Every row belongs to one group in each of 3 separate groupings. Each group adds its own fixed numbers to the row, and there is some noise. The rows also spread widely along 11 directions, which tell nothing about the answers.
Some rows, each with its group in each grouping after it:
0.958 1.815 4.958 -0.194 -2.131 1.725 1.424 -1.461 -1.072 1.043 -0.843
 3.237 3.834 0.678 1.861 -1.529 2.133 0.591 1.395 4.142 -0.844 1.516
 -3.716 2.254 -0.026 0.463 -0.623 1.902 1.653 -2.184 -1.867 1.390 2.218
 3.599 -2.624 -0.509 0.738 0.257 -3.170 -> pivok E X
0.184 0.558 -0.291 2.027 -1.929 -1.584 1.524 -1.582 -0.932 5.500 -3.339
 -2.113 0.313 -0.746 -1.451 -1.121 -0.016 -2.378 0.054 0.543 0.254
 -2.919 0.924 0.955 0.137 0.917 2.555 1.582 1.279 1.423 0.201 0.823
 -2.218 0.666 -0.043 -0.572 0.584 0.194 0.716 -> tuz E Y
-1.370 -0.500 -0.477 1.563 -2.989 1.261 -1.515 1.238 -4.260 6.115 2.931
 0.297 3.506 -1.954 1.344 -0.188 -2.120 -3.017 1.644 2.654 1.438 -3.476
 1.546 2.097 0.441 -1.130 -0.770 3.459 2.280 3.409 -3.093 -0.926 -2.250
 -1.462 0.424 -2.246 0.038 1.856 -1.673 -> tuz Z X
-1.634 1.947 4.383 -0.822 -1.361 0.404 -0.644 -2.239 1.430 2.887 -3.151
 0.265 0.252 -0.982 1.723 -3.487 1.133 -1.668 0.897 0.406 -1.862 -0.553
 -2.356 2.309 0.050 -1.966 0.676 0.878 1.907 -2.728 -1.567 1.045 3.152
 1.272 -1.096 1.134 -0.460 0.539 0.474 -> pulub B G
0.382 -1.887 1.490 1.838 -0.871 1.303 1.299 -1.078 -0.257 2.789 -1.754
 0.055 1.018 0.338 -2.040 -1.463 -0.823 -0.860 0.811 1.731 -0.673 -2.172
 -0.044 0.321 0.717 1.372 1.085 0.107 1.155 -0.119 -1.130 1.717 -0.004
 -0.119 -1.823 -0.661 1.273 1.663 -0.407 -> pulub S L
0.258 1.050 1.271 2.302 -0.787 0.240 0.440 -4.647 0.462 1.757 -3.144
 0.751 1.106 -0.189 0.480 -0.458 -0.458 -0.268 0.062 0.188 0.601 0.886
 -2.512 0.025 1.851 0.992 1.875 0.759 1.851 -1.878 -0.723 -0.024 3.730
 3.602 -1.252 0.233 -0.454 -0.729 -1.550 -> pivok D T
1.169 -4.192 -0.764 2.067 -1.409 -0.003 -0.052 -4.701 1.449 5.829 -2.666
 -0.947 -3.094 -1.100 -2.411 0.046 1.516 -4.806 -0.975 1.137 -1.001
 0.053 -0.426 0.006 3.429 -0.228 3.106 -1.042 2.543 1.263 -0.873 0.778
 4.938 1.376 0.054 2.559 -1.644 -0.407 -3.873 -> pulub Z Y
-2.340 -3.047 -0.165 0.336 -2.763 1.718 -2.849 -1.982 0.068 3.987 1.093
 -3.055 -0.822 -2.159 -4.135 1.009 -0.583 -2.980 -1.403 -1.969 -2.729
 -2.069 0.780 0.682 4.058 -3.484 4.015 -1.217 1.501 3.419 -0.149 -0.023
 3.371 -0.139 3.150 -0.157 -0.099 -0.968 0.093 -> pivok B L
1.653 0.647 -0.002 4.227 -1.666 -1.444 0.169 -3.696 -1.891 5.625 -5.043
 -2.628 0.236 -1.636 3.732 -1.879 -0.312 -3.030 3.560 1.653 0.880 -0.131
 -0.196 2.415 -1.229 0.207 0.669 0.364 2.087 0.746 -0.237 -0.324 1.717
 0.055 -0.322 -0.184 0.271 -0.572 0.253 -> pulub D G
-0.013 1.095 0.936 1.139 -1.488 0.862 -1.502 0.128 -1.138 3.063 0.273
 0.930 3.391 1.191 0.024 -2.038 1.046 0.186 0.732 1.329 -0.597 -0.337
 -0.705 1.509 0.283 0.242 -0.994 2.669 2.330 -0.657 -2.375 0.403 -1.288
 -1.303 -1.858 -1.006 0.102 1.297 -1.795 -> pulub S T
-0.764 -0.758 4.549 1.401 -2.824 1.563 -0.376 -2.343 -0.343 2.690 -1.841
 -0.443 0.940 0.044 1.997 -1.702 0.085 -0.824 1.257 2.243 -1.035 -0.122
 -2.703 2.090 -0.284 0.129 1.933 -0.452 2.597 -0.916 -1.612 1.001 4.091
 0.550 -2.546 -1.173 1.484 1.409 -0.244 -> pivok D T
3.324 -0.734 2.663 1.665 -2.380 -0.157 1.759 0.254 -1.381 3.615 0.029
 -1.971 0.767 -1.691 0.026 -0.745 4.377 2.177 3.686 3.112 -1.614 0.950
 0.783 3.404 -0.318 -1.326 -1.014 0.524 -0.739 2.129 2.455 -0.441 -2.471
 -2.314 2.164 -1.565 -0.269 1.637 -1.412 -> pivok Z X
0.813 0.443 0.640 1.300 -2.697 0.818 0.071 -2.273 -1.334 3.492 -2.376
 -0.424 2.224 -0.120 -2.003 -0.193 1.987 -3.014 1.027 -0.054 -1.609
 0.529 -1.758 2.112 2.579 -0.696 1.296 1.154 0.665 0.578 -0.076 1.057
 1.983 3.074 -0.151 -0.529 1.692 -2.517 -0.617 -> pivok B Y
-1.274 0.725 1.048 3.704 -2.606 -2.290 -0.903 -2.525 0.037 5.074 -1.328
 -0.130 1.510 2.461 4.948 -3.474 0.861 -0.543 -0.359 2.964 2.941 -0.097
 -1.864 -0.292 -0.191 3.847 3.363 2.090 7.572 -0.188 -4.728 3.133 1.441
 -0.655 -5.668 -0.732 -1.132 1.857 -6.803 -> pulub S T
0.163 1.540 0.217 2.143 0.323 -1.867 -0.858 -2.344 1.322 3.070 -1.177
 -1.557 0.781 -1.178 0.106 -1.698 1.296 1.884 0.356 -1.316 0.158 -0.484
 0.401 0.319 1.306 -0.758 1.046 1.130 1.053 -0.533 1.128 -1.543 -0.963
 -1.068 0.975 0.523 -2.585 0.429 -0.742 -> pulub B Y
-0.458 0.025 2.128 1.240 -3.211 -0.694 2.094 -2.144 -0.491 5.664 -5.622
 -1.838 -0.879 -0.649 -0.554 -2.217 0.638 -3.551 1.511 1.165 -1.609
 -1.649 -0.947 2.634 0.707 -0.170 3.057 0.020 2.185 1.121 -0.529 3.291
 1.495 1.595 -0.935 0.136 2.232 -0.225 -0.007 -> pivok Z L
0.076 -0.610 1.455 3.429 -0.152 -1.085 -0.243 -2.583 -0.052 4.239 -1.214
 -0.340 0.215 -1.081 3.220 -2.082 -0.335 0.734 0.402 2.416 1.138 -1.093
 -0.156 0.360 -1.208 1.883 1.638 0.151 3.392 -0.300 -0.969 0.272 0.571
 -1.996 -1.501 0.021 -1.528 1.914 -1.843 -> pulub E X
-0.801 -2.121 1.589 -0.073 -3.939 1.265 0.962 -1.881 -0.071 4.986 -1.096
 -2.329 -1.500 -1.821 -1.792 -0.716 1.264 -4.561 0.628 2.054 -1.816
 -1.865 0.027 2.588 2.487 -3.390 2.586 0.399 1.102 2.533 -0.366 1.174
 1.805 1.075 1.394 0.579 -0.498 0.468 -1.827 -> pulub Z T
3.294 -1.989 1.818 -1.019 -0.878 1.656 3.018 0.692 -0.640 4.219 -0.351
 -0.334 -0.944 -3.496 -2.772 -0.124 2.196 -1.021 2.635 3.554 -2.708
 -1.240 1.574 3.005 -0.442 -2.843 -2.384 1.893 -1.918 0.899 1.492 -0.948
 -2.017 -0.061 3.006 -0.328 -1.739 1.098 -0.248 -> pivok E G
-4.549 -1.403 0.539 2.830 -0.433 1.226 -3.543 -3.303 0.374 2.402 2.643
 0.789 0.916 -0.832 0.155 -0.552 -3.939 0.437 -3.126 -0.743 1.291 -2.440
 -0.391 -1.690 3.555 0.404 4.290 -0.819 4.064 -0.301 -3.173 -0.363 4.015
 -0.801 -1.746 0.001 -1.407 1.843 -1.479 -> pulub Z G
3.338 0.321 1.062 1.322 -2.760 -0.565 1.292 -3.170 -0.187 2.149 -1.408
 -3.799 -1.487 -1.351 -2.146 0.546 5.389 0.113 2.042 1.216 -1.643 2.013
 -0.085 2.181 3.038 -3.026 2.228 -0.186 -2.015 1.769 4.212 -1.902 0.585
 1.443 3.999 0.281 -1.654 -0.439 -1.588 -> tuz Z G
-3.635 1.165 -0.146 2.925 0.939 -2.625 -3.233 -3.377 1.988 2.427 1.306
 -0.352 0.631 -1.211 1.916 -1.588 -1.457 4.376 -2.893 -2.770 2.088
 -1.104 0.111 -1.969 2.213 1.238 3.458 0.870 4.353 -0.500 -1.290 -1.213
 1.460 -1.427 -0.214 -0.107 -3.570 1.179 -2.144 -> pivok B X
-0.455 -0.335 1.359 1.532 -0.839 0.215 -0.602 -2.192 0.006 2.479 -1.700
 -0.495 0.790 -0.090 -1.972 -1.110 0.848 1.370 -0.450 -0.992 -2.016
 -0.402 -0.675 0.729 1.305 0.560 1.394 0.007 1.439 -0.421 -0.030 0.295
 1.258 -0.571 -0.290 -0.553 0.511 0.369 0.398 -> pivok S X
0.307 -1.593 -0.636 1.596 -2.085 1.239 -2.499 -0.438 -2.523 4.480 1.637
 -1.391 1.519 -1.348 -1.014 0.771 0.330 -2.421 0.907 0.434 -0.210 -0.777
 0.716 1.579 1.953 -1.566 0.611 0.623 1.149 2.755 -0.623 -2.186 0.858
 -1.090 1.806 -0.903 -0.197 0.499 -1.347 -> tuz Z L
0.030 -1.201 1.382 3.291 -2.062 0.836 -0.527 -0.449 -1.355 3.026 0.003
 -0.149 2.782 1.718 -1.826 -1.453 1.401 0.773 0.703 1.493 -1.465 -0.844
 -0.459 1.014 0.520 2.159 1.301 -0.832 1.480 -0.051 -0.636 1.950 -1.433
 -2.503 -2.380 -1.116 3.050 1.838 -0.009 -> pulub Z X
-0.501 -2.063 2.870 2.159 0.190 0.717 -2.295 -1.193 0.168 3.644 0.934
 -2.571 -0.840 -3.727 3.489 -2.044 -2.373 1.440 1.846 0.083 -0.145
 -1.889 1.485 2.128 -0.985 -2.732 0.007 -0.781 1.071 1.238 0.588 -3.692
 2.049 -5.005 1.310 -0.842 -2.379 3.523 1.395 -> pulub S Y
1.698 -4.394 0.240 2.433 1.120 0.976 -0.832 0.089 -0.134 5.988 0.574
 0.961 -0.037 -1.693 -0.909 -0.721 -0.779 -0.413 -0.488 1.819 -0.360
 -1.540 0.846 0.263 -1.372 1.843 -0.916 0.112 2.628 0.281 -1.681 -0.463
 0.637 -3.731 -1.438 -0.049 -0.899 2.624 -0.722 -> pivok E Y
-2.732 2.414 4.486 -0.963 -2.342 1.000 1.463 -1.968 0.366 1.886 -3.454
 0.675 1.624 -0.745 -0.384 -3.061 -0.058 -2.084 0.404 0.829 -1.955
 -2.230 -2.250 2.302 0.983 -1.331 1.644 1.494 1.108 -2.018 -1.634 2.412
 1.151 3.147 -1.536 0.103 1.621 0.131 0.875 -> pulub B X

New rows, each followed by its group in each grouping:
3.010 1.120 1.013 0.916 -2.772 0.043 1.797 -0.700 -1.159 3.071 -3.630
 -0.727 2.074 1.830 -3.916 -1.832 5.530 -1.352 2.617 1.477 -3.331 1.070
 -1.058 3.197 0.727 -0.122 -0.701 1.018 -0.891 -0.454 1.686 1.879 -3.138
 0.379 -0.417 -0.004 2.847 -0.311 0.078 -> pulub Z T
-1.235 1.987 1.501 0.491 0.935 0.199 -1.780 -1.976 0.135 2.307 -0.322
 2.026 1.803 -1.547 1.340 -1.478 -0.894 1.448 -1.595 -0.369 0.226 -1.280
 -1.135 0.476 -0.387 0.795 -0.104 1.971 2.180 -2.244 -1.557 -2.132 0.609
 0.275 -0.740 0.493 -1.594 1.603 0.415 -> tuz E X
1.268 0.531 2.223 -0.443 -0.955 1.223 2.915 -1.002 0.086 1.593 -3.947
 1.090 1.064 0.825 -4.803 -1.336 1.623 -0.635 0.592 0.186 -2.874 -0.775
 -1.494 1.236 1.702 0.376 0.272 1.229 -0.575 -1.615 -0.084 2.047 -0.682
 2.603 -0.928 -0.049 1.988 -0.193 0.496 -> pivok S L
-1.222 0.697 0.810 2.030 -1.485 -0.014 -0.892 -3.782 -0.135 2.788 -1.015
 -1.582 0.408 -1.777 0.495 -0.763 -0.399 -1.571 0.441 -0.340 0.188
 -0.787 -0.401 0.573 2.760 -1.937 2.662 0.243 1.317 0.691 -0.176 -0.651
 2.585 1.447 1.264 -0.145 -1.509 -0.856 -0.817 -> pulub B G
-1.337 0.699 1.886 3.140 -1.053 0.224 -0.854 -4.358 -1.478 3.755 -3.763
 -0.511 1.472 -0.874 2.287 -1.488 -2.876 -1.961 0.070 -0.405 0.443
 -0.827 -1.750 0.657 0.010 1.188 3.050 -0.777 2.783 0.074 -1.107 0.774
 4.356 1.799 -1.727 -0.760 1.955 -0.518 0.839 -> pivok E L
-0.077 1.315 2.115 2.700 -0.343 0.048 -0.118 -3.430 -0.778 3.042 -2.822
 2.418 2.385 -0.471 2.507 -1.672 -0.422 -0.609 0.869 0.773 0.624 0.512
 -2.518 0.555 0.211 1.933 0.640 0.966 3.105 -1.922 -1.921 0.761 3.065
 2.626 -2.324 -0.491 0.368 -0.533 -1.810 -> pivok B X
-0.018 0.537 0.671 -0.619 -3.428 0.141 0.315 0.347 -0.822 6.266 -1.298
 0.484 0.656 -0.040 -0.613 -2.363 2.924 -3.836 1.713 2.992 -1.383 -0.818
 -0.051 2.844 0.839 -1.371 -0.456 3.317 2.702 0.450 -3.044 2.019 -1.480
 -0.057 -0.834 1.084 -0.718 0.308 -3.282 -> pulub Z G
2.133 -2.495 2.940 2.362 0.968 2.766 -2.382 -3.084 -0.691 2.043 0.463
 0.619 -0.237 -2.639 2.871 -0.424 -0.860 1.031 1.985 1.039 -0.722 1.777
 -1.450 1.294 0.074 -1.563 -1.515 -1.263 0.866 -1.047 0.065 -3.696 6.392
 -1.363 0.679 -0.760 -1.606 1.857 -0.768 -> pivok S G
-1.161 -0.347 4.613 -0.788 -0.768 1.492 -0.814 -0.229 -0.064 3.611
 -0.611 0.668 0.422 -1.206 0.772 -2.763 -0.288 0.176 -0.394 1.717 -2.009
 -2.184 -1.134 2.474 -2.063 -0.305 -0.003 0.237 1.699 -1.649 -1.368
 -0.245 0.947 -1.503 -1.701 -0.144 0.407 3.393 1.734 -> tuz E X
-0.649 2.468 3.064 -0.636 -2.191 -0.404 0.489 -1.875 -0.569 2.979 -1.197
 -2.651 -0.952 -3.778 2.247 -1.697 0.699 -0.284 2.170 0.302 -0.412
 -1.362 0.351 3.423 0.898 -4.779 1.185 1.788 -0.704 0.643 1.620 -2.873
 0.344 1.068 3.433 -0.363 -2.377 1.040 0.723 -> tuz Z G
-1.867 2.443 4.032 -1.607 -0.434 0.854 -0.041 -0.548 0.578 4.017 -3.225
 3.092 1.098 -0.387 1.550 -4.317 -0.713 -1.705 -0.190 0.658 -0.694
 -2.422 -2.383 2.115 -2.328 0.382 -1.457 2.539 2.868 -4.072 -3.344 0.433
 0.251 0.958 -3.493 0.381 0.319 2.072 1.282 -> tuz B T
-0.783 -0.698 1.419 -0.634 -1.415 0.702 -0.184 -1.060 0.505 4.144 -1.376
 -0.202 -0.720 -1.198 -2.334 -1.319 0.406 -1.278 -0.561 0.292 -2.001
 -1.963 0.373 1.219 1.296 -1.050 1.029 1.399 1.690 0.057 -1.687 0.605
 1.710 0.258 -0.035 0.283 -1.062 0.498 -0.669 -> pivok S G
1.379 2.128 1.048 0.662 1.634 1.419 0.233 -2.426 -0.733 1.179 -2.849
 3.646 2.494 -0.222 -2.604 -0.581 0.599 0.783 -0.275 -0.784 -1.124 0.356
 -1.811 0.669 1.023 0.761 -2.098 1.639 -1.338 -4.016 0.112 -1.946 -0.093
 2.546 -0.527 0.923 0.569 0.445 1.577 -> tuz Z X
0.700 1.961 2.932 0.458 -0.732 0.349 -0.818 -1.327 0.583 0.767 -1.709
 1.493 3.015 1.676 -0.779 -1.548 2.981 2.564 0.265 0.276 -1.578 0.922
 -2.671 1.096 0.061 1.828 -0.449 1.086 0.813 -3.257 -0.983 -0.141 -0.254
 0.269 -2.140 0.108 0.750 1.336 0.016 -> tuz D X
-4.749 3.351 3.779 0.313 -1.216 -2.406 -5.047 -1.381 1.758 2.831 0.668
 -1.195 0.290 -0.463 5.986 -4.069 -0.134 4.256 -2.050 -1.463 0.694
 -0.731 -1.482 0.991 -1.246 -0.073 3.036 0.621 5.171 -2.112 -2.283
 -1.339 2.551 -3.496 -2.282 0.085 -2.790 2.996 -0.507 -> tuz E G
2.322 -2.995 2.089 2.287 -0.114 2.156 -0.682 -2.863 -0.436 2.741 -0.898
 -0.592 -0.261 -1.669 -0.011 -0.024 0.358 -0.427 1.455 0.936 -1.150
 1.028 -1.006 1.221 0.950 -0.597 0.135 -1.364 0.450 0.115 0.441 -1.983
 4.808 -0.130 0.186 -0.418 -0.427 0.757 -0.630 -> pivok S Y
-0.820 -0.949 0.501 2.324 0.177 0.176 -3.035 -3.281 1.450 3.034 1.639
 0.341 0.654 -1.107 1.946 -0.669 -0.269 0.427 -0.871 0.149 1.646 0.395
 -0.572 -0.980 2.314 -0.413 1.098 0.537 3.321 -0.169 -1.666 -2.204 3.682
 -0.802 -0.123 0.860 -3.755 0.760 -3.877 -> pulub B Y
-1.969 2.412 1.603 -0.072 -1.314 0.913 -0.914 -2.018 -0.580 0.721 0.406
 1.455 2.660 0.104 0.172 -1.037 -0.812 0.380 -0.894 0.036 0.325 -1.244
 -1.489 0.166 2.370 -0.006 1.791 2.513 1.821 -1.391 -2.288 -0.981 1.451
 2.608 -1.312 -0.720 -0.911 0.818 -1.456 -> tuz S G
-0.637 1.322 -0.612 0.479 -2.485 -1.906 -0.158 1.011 -1.478 5.599 0.400
 -0.674 1.496 -0.836 -0.511 -1.350 1.819 -0.357 0.419 1.077 0.690 -2.109
 1.757 1.612 0.563 -0.684 0.398 4.218 2.125 1.948 -1.408 -0.216 -4.709
 -1.417 1.051 -0.670 -1.741 1.229 -2.511 -> tuz Z X
1.170 0.199 1.789 1.305 -3.124 -1.070 -2.340 0.700 -1.722 4.910 1.314
 -1.568 1.871 0.640 2.460 -1.988 4.440 0.062 2.493 2.956 -0.280 0.949
 -0.444 2.522 -0.892 -0.091 -0.512 1.436 2.389 1.255 -0.923 -0.278
 -1.008 -3.116 -0.611 -1.421 -0.476 1.363 -2.952 -> tuz B G
-0.069 3.178 3.581 -0.042 -2.329 0.379 -0.718 -1.674 -0.255 0.696 -1.961
 -0.661 2.845 0.100 1.578 -2.093 1.661 0.727 2.232 -0.032 -1.618 0.899
 -1.790 2.806 1.199 -1.933 -0.034 1.940 0.419 -1.303 -0.010 -0.629 1.000
 1.115 -0.560 -0.460 0.618 -0.102 0.261 -> pulub S Y
1.419 2.514 0.770 -0.744 2.283 -0.843 2.699 -0.472 1.243 0.216 0.854
 1.986 1.240 -2.055 -3.002 -0.014 1.268 4.887 -1.230 0.345 0.728 -1.977
 1.325 -0.519 0.917 -0.170 -1.289 4.225 -1.688 -2.351 1.675 -3.422
 -5.715 1.086 2.378 0.598 -4.796 2.196 -0.944 -> tuz E X
-2.424 -0.297 3.088 -3.474 -1.767 1.106 0.896 1.923 1.767 2.977 2.252
 0.364 0.120 -2.464 -3.610 -1.411 0.987 0.855 -0.800 0.553 -2.728 -3.900
 1.490 1.825 1.678 -3.807 -0.024 2.837 0.377 0.691 -0.862 0.098 -2.601
 -0.680 2.231 -0.014 -2.743 1.950 -0.464 -> pivok B X
-1.479 1.709 2.668 -0.456 -2.718 2.629 -2.397 -0.253 -2.554 1.425 1.288
 -0.374 3.866 -1.594 0.536 0.057 -1.757 -0.988 1.653 0.040 -0.972 -1.262
 -0.756 2.419 1.506 -2.831 0.115 1.523 -0.055 0.568 -1.127 -2.667 1.099
 1.120 1.357 -1.409 0.465 0.570 1.647 -> tuz D L
0.339 0.190 0.868 -0.680 -0.434 -0.466 2.396 -1.762 1.808 3.347 -2.273
 -0.398 -1.494 -2.489 -3.605 -1.254 1.966 -0.262 -0.210 0.297 -1.692
 -1.885 1.259 1.339 2.106 -2.281 0.483 1.876 -0.622 -0.452 0.982 -0.478
 -2.049 0.839 2.424 2.126 -2.780 0.962 -0.996 -> pulub Z X
0.683 -0.102 1.380 -0.361 -1.206 1.264 -0.258 -1.597 0.130 2.552 -0.952
 -0.433 0.226 -0.854 -1.753 -1.140 1.640 -0.947 0.727 0.320 -2.296
 -0.251 -0.373 1.967 1.244 -2.430 -0.174 1.566 0.125 -0.526 0.051 -1.031
 0.476 -0.149 0.998 0.486 -1.294 0.918 -0.566 -> pulub S T
1.551 0.260 0.531 1.715 -0.718 -1.498 0.788 -1.733 -0.137 4.415 -2.869
 -2.062 -0.509 -1.325 0.141 -1.401 1.430 0.486 1.473 0.242 -0.120 -0.208
 0.924 1.419 0.529 -0.475 0.904 1.329 1.697 1.315 0.636 -0.612 -0.062
 -0.856 1.251 -0.178 -1.443 0.365 -1.641 -> pivok S L
2.284 -1.722 2.238 1.796 -0.465 1.975 1.921 -0.954 -1.064 2.638 -2.265
 -0.217 0.697 -0.680 -2.753 -0.921 0.330 -0.332 1.902 1.342 -2.086
 -1.112 -0.448 1.747 -0.332 0.132 -0.755 -0.149 -0.690 -0.419 1.149
 -0.069 -0.324 -0.192 -0.353 -1.638 2.262 1.361 1.881 -> pivok S T
-0.050 2.072 3.332 -0.416 -1.749 0.639 -0.353 -4.158 0.623 1.533 -1.961
 -0.203 0.703 -1.807 1.441 -1.216 1.727 -0.786 0.759 -0.521 -1.075 1.690
 -2.588 2.075 2.328 -3.175 1.086 1.017 0.932 -1.068 0.682 -1.194 4.658
 3.840 1.413 0.540 -1.907 -1.184 -1.572 -> pivok B T
-0.569 0.350 2.471 3.891 -2.875 0.174 0.476 -4.460 -1.718 2.130 -4.284
 -2.960 1.778 0.001 0.748 -0.127 -1.896 -2.361 1.152 -0.104 0.329 -1.359
 -2.227 1.000 1.451 1.037 4.842 -1.882 0.662 0.592 0.850 0.181 3.303
 2.523 -1.355 -2.064 3.849 -0.432 3.046 -> tuz D Y
3.085 -1.064 -0.336 1.835 -2.434 0.019 -1.075 -4.081 0.020 4.085 -2.117
 -2.535 -1.235 -0.458 -1.590 -0.010 4.724 -3.066 0.680 0.852 -2.432
 2.368 -1.094 2.145 1.718 -1.379 1.836 -0.171 0.788 1.241 1.835 -0.320
 2.944 0.835 1.850 1.427 -1.065 -1.662 -2.498 -> pulub E T
-1.571 0.906 0.770 0.167 -2.514 0.342 -0.296 -3.196 -0.253 5.273 -1.950
 0.556 0.047 -1.698 1.271 -1.170 -0.746 -4.301 -0.162 0.433 0.118 -0.572
 -1.280 1.881 2.092 -1.804 1.607 2.479 3.533 0.699 -2.581 0.314 3.543
 3.302 0.351 0.843 -1.820 -0.971 -3.079 -> pivok Z T
2.737 -1.328 -2.387 -0.870 0.606 1.168 -0.772 -0.817 0.415 3.866 -0.498
 0.081 -0.455 -1.729 -7.037 0.794 3.958 -1.228 -0.540 -1.071 -4.181
 -0.124 1.506 1.851 1.752 -2.576 -2.214 1.574 -1.753 0.042 1.921 -2.139
 -2.261 -0.931 4.026 2.494 -2.287 -0.788 0.150 -> pulub E X
-1.469 -2.342 4.184 -1.599 -0.264 1.608 1.669 -1.687 3.511 1.461 -0.039
 0.134 -1.576 -2.004 -4.368 -0.355 0.177 0.604 -1.851 0.037 -2.334
 -2.310 -0.218 -0.239 2.977 -1.890 2.534 -0.524 0.067 -1.158 0.491 0.271
 2.066 1.342 0.682 0.796 -1.898 1.673 -0.204 -> pivok B Y
-0.437 0.879 2.913 -0.281 -1.999 1.222 0.494 -1.274 0.011 0.822 -0.620
 -1.092 2.179 -0.614 -2.710 -0.203 0.945 0.994 -0.082 -0.368 -2.602
 -0.605 -1.156 1.772 2.093 -1.696 1.932 0.416 -0.444 -0.050 1.292 0.013
 0.608 1.559 0.444 -0.594 1.059 -0.141 1.106 -> pivok E Y
